All rows are made from the same 12 directions, up to rounding. Whole rows:
In the rows, 128 means zero.
[[140 153 115 164 117 119 139 143 127 177 129 140 122 115 139 133 126 110
   87]
 [167 119 132 113  99 137 128 104 106 138 135 109 119 108 114 144 138 217
  140]
 [187 168 131 140 126 124 124 137 139 155 137 139 150  69 117 102 116 156
   84]
 [126 140 111 171  83 144 119  75 132 145  89 139  99 171 152 145 172  91
  163]
 [199 128  96 112 142 144 132  91 140  83 152 100 123 138 120  97 126 126
  205]
 [107 101  91 122 103 100 152 136 102 116 103 150 140 132 109 108  95 123
  128]
 [117 156 141 126 143 123 129 153 134 139 127 102 113 122 151 107 112 128
   94]
 [134  83 129 124 122 119 200 132 118 109 139 113  80 156 140  99 101  80
   96]
 [155 161  75 117 112 182 149  51 133 125 119 149  99 148 132 111 189 134
   64]
 [181 140 161 107 166 107 161 117 126 122 153  89 106 106 155 126 113 117
   91]
 [212 152  94 142  76 110 128  36 120 131 111 188 153 110 138 172 179  98
  165]
 [145 163 145 145 161 106 106  94 162 119 103 136 145 132 172 129 142  51
  117]
 [200 166 156 175 158 118 133 111 160 131 134 118 121 107 137 105 121  35
  156]
 [ 95 134 192  79 125 172 112 175 152 107 184 152 136 101 120 144 162 158
  103]
 [172 135 124 138 150 103 132 163 157 152 147 136 161  96 152  99  94 132
   50]]

The start of a row, then its end:
[ 64  78 119 110  95  78 119 130 112 105  70 134 146 166 161 129]
[100 143 134]
[165  89 165 151  94 183 115 114 161 129 167 118 101 157 132 153]
[175 150 189]
[190 187  57 128 150 113 124  79 131 118  96 122 148 109 129  69]
[111 122 116]
[145 164 171 139 146 128  87 114 147 156 108 139 161  80 129 140]
[146 167  69]
[167 101  83 140 140 152 158 116 120 144 150 118 116 134  97 114]
[122 161 100]
[151 151  65 169 177 170 143 135 133 142 137 116 120 123  59  64]
[105 106 122]
[129 168  37 171 151 136 117 112 118 165  94 114 127 145 110  94]
[114 128 122]
[167  93 167 118 107 133 184 118 133  95 140 140 104 113 112  90]
[117 100  98]
[137 108 125 100 138 109 150  98 123  78 115 115 120 146 138 108]
[113  97 150]
[170 139 123  87  95 154 143  57 136  40 128 148 113 140 118  96]
[163  75 216]
[134 175  97  96 155 124 159  28  79 116  82 150 120 104  99 147]
[165 114  61]
[ 54  95 108  82 178 116  80 103 127  92  88  97 154 184 159 151]
[131 178 129]
[176 120 129 167 122 136 131  77 152 140 100 113 108 149 153 109]
[141 119 106]
[128 109 152 143 121 160  89  96 174  96  87 119 131 155 133  81]
[141 144 142]
[ 86 129  81 125 127 147 118 130 129 125 135 164 143 157 121 149]
[154 102 140]
[194 174 105 134 136 127 127  91 131 131 126 163 161  75  98 112]
[137 119 109]
[129  97 195 161  92 128 133 115 134 168  97 129 107 122 147 145]
[143 166  54]
[104 127 110  65 132 134 150 165 118  99 170 113 115 137 143 115]
[116 154 113]
[191 124 166 126 128 122 128 144 156 133 177 157 160  84 134 145]
[134 125 109]
[115 154 112 125 130 132  98  95 127 126 105 158 155 123 120 150]
[159 126 135]
[160 168 145 137 135  70 136 139 120 171 123 130 142  84 171 149]
[109 116  66]
[124 175 109  61 162  99 132 127  90 101 168 101 125 118 149 175]
[131 114 187]
[107  78 137 201 119 114  82 196 156 159 121 143 174 136 103 126]
[ 88 120 196]
[101 132 147 168 154 130 139  64 102 132  62 106  87 149 101 136]
[140  74 139]
[ 85 150  95  95 137  93 157 143  94 148 117 131 123 126 160 138]
[113 135  35]
[149 172 102 142 210 150  92 133 160 112 135  96 149 119  99  78]
[108 105 162]
[120 117 143 105 112 175 135  92 143  76 136 132  97 162 124 117]
[170 101 168]
[170 147 162 160 140 147  51 117 206 126 141 135 166 139 175 142]
[167 105 181]
[126 132 137 106 193 117 125 149 111 132 159 119 155  93  96 158]
[113 145 114]
[116 136 166 137 142 168 119 154 110 156 136  72  93 103  78 117]
[119 213 131]
[110  99 190  56 136 124 137 144 124  59 159 104 119 125 133 131]
[119 140 171]
[112 153  63 135  99 143 139 120 109 143 129  86  69 188 165 126]
[139 121 182]
[123 143 121  90 108  90 111 140 120 111 125 140 160 113 157 138]
[117 145 148]
[139  84 103 138  68 142 122 139 165 110 114 181 162 139 125  71]
[119 150 105]
[101 110  99 111 154 159 134 105 134 107 141 127 114 176 133 140]
[157 109 124]
[106 104 135  86 156 138 136 107 124  91 120 114 124 141 123 118]
[130 155  93]
[147 128 173 120  86 119 132 146 145  95 105 115 119 104 132  52]
[ 91 142 137]
[ 93 171  69 138 172 146  78 168 151 149 151  95 136 168 158 129]
[130 124 169]
[166 118 133 141 153 150 141  72 128  95 122 162 142 108  59 122]
[147  79 154]
[122 178 125 120 156  78 138 158 109 150 149 125 133 109 164 166]
[113  67 128]
[186 148 165 121  97 155 133 136 168 120 183 163 131 100 145 128]
[163 105 125]
[121 156 151 160 151 136 103 124 119 149 106 128 139  94  78 134]
[130 128 146]
[144 151 107 123 120 136 142 120 144 145 139 154 128 127 162 124]
[150 120  45]
[114 170 114 132 110 143 105 175 128 155 164 158 147 102 113 150]
[143 131 157]
[172 118 153 163 169 144  81  95 149 128 104 138 181  86  61 121]
[129 163 146]
[168  69 159 217 156 106 113  92 139 189  89 110 139 138 125 169]
[122 137 105]
[121  89 134 148 154 167 168 144 148 103 166 143 104 156  92 108]
[130  40 139]
[106 112  55 144 155 110 162 122  80 151  91 112 122 136  85 103]
[ 83 147  85]
[142 129  92 169 149 146 113 150 163 139 148  99 117 171 148 103]
[117  91 175]
[ 88 160 121 117 138 156 153 143  95 142 122  74  65 133 108  98]
[118 160 104]
[ 89 129 132  50 156 125 126 135 115  77 150  96 121 145 150 138]
[128 151 146]
[ 85  79 165 141  91  95 117 171 118 140 113 125 133 139 142 152]
[102 146 159]
[140 109 127 134 127 145 122 123 145 143 149 163 151 125 126 156]
[156 140  88]
[147 146 195 129 106 158 139  80  96 112  94 117  95  74  50 111]
[143 163 154]
[ 92 207  86  97 113 131  82 123 110 143 122 142 145 120 147 165]
[166 160 153]
[131 137  90  88 149 144 157 104 128  79 135 115 106 152 131  84]
[126 101 122]
[133 162 110  76  93 129 141 136 105 120 160 114 104 123 157 139]
[140 165 146]
[133 105 108 133  93 145 162 114  91 139 135 131  98 132  90 142]
[137 150 148]
[129 108 105 177 164  92 119 118 153 132  88 127 149 163 155 109]
[ 98  54 125]
[ 44  94  69  96 174 116 125 170 135  80 113 148 169 167 114  82]
[ 84  96 108]
[ 99 177  92 115  56 106 118 143  96 122  88 171 149  95 105  99]
[113 138 168]
[132 127 108 191 121 159 117 101 121 139 103 154 131 127  50 125]
[142  89 202]
[134  85 145 123  92  88 125 146 118 135 122 101 127 140 167 144]
[100 178 153]
[126 164 131  92 159 165 115 144 122 118 163  99 120 103  97 118]
[135 179 137]
[164 131 130 163 151 137 121  80 134 140 110 131 132 123 108 139]
[146 110 129]
[108  85 118 147 129 123 156 134 112 149 164 123  96 182 152 200]
[147  74 165]
[138 180 151  97  85  95 132 156 112 123 142 147 135  78 145 133]
[120 119 153]
[120 103 119 120 160 181  96 182 192 118 200 110 135 175 159 118]
[142 142 137]
[ 85 124 188  71  56 114 140 126  68 105 103 113  95 100 113 150]
[130 206 166]
[153  99  84 171 106 131 121 120 111 173 127 129 135 138 104 155]
[128 174 158]
[ 83 129 152  90  82 155 131 157 109 112 145 148 117 112  99 135]
[145 167 145]
[133 154 144  95 109 120 158 124 111 107 119  64  64 138 167  86]
[108 141 135]
[ 79 119 170 113 160 137 149  99 101 119 104  91  79 148 124 149]
[142 121 100]
[ 95 122 170 180  87 157 127 134 122 172 111 104  69 154 130 148]
[152 129 148]
[129 106 158 150  92  98 136 148 112 141 104 167 156  83  89 125]
[100 133 122]
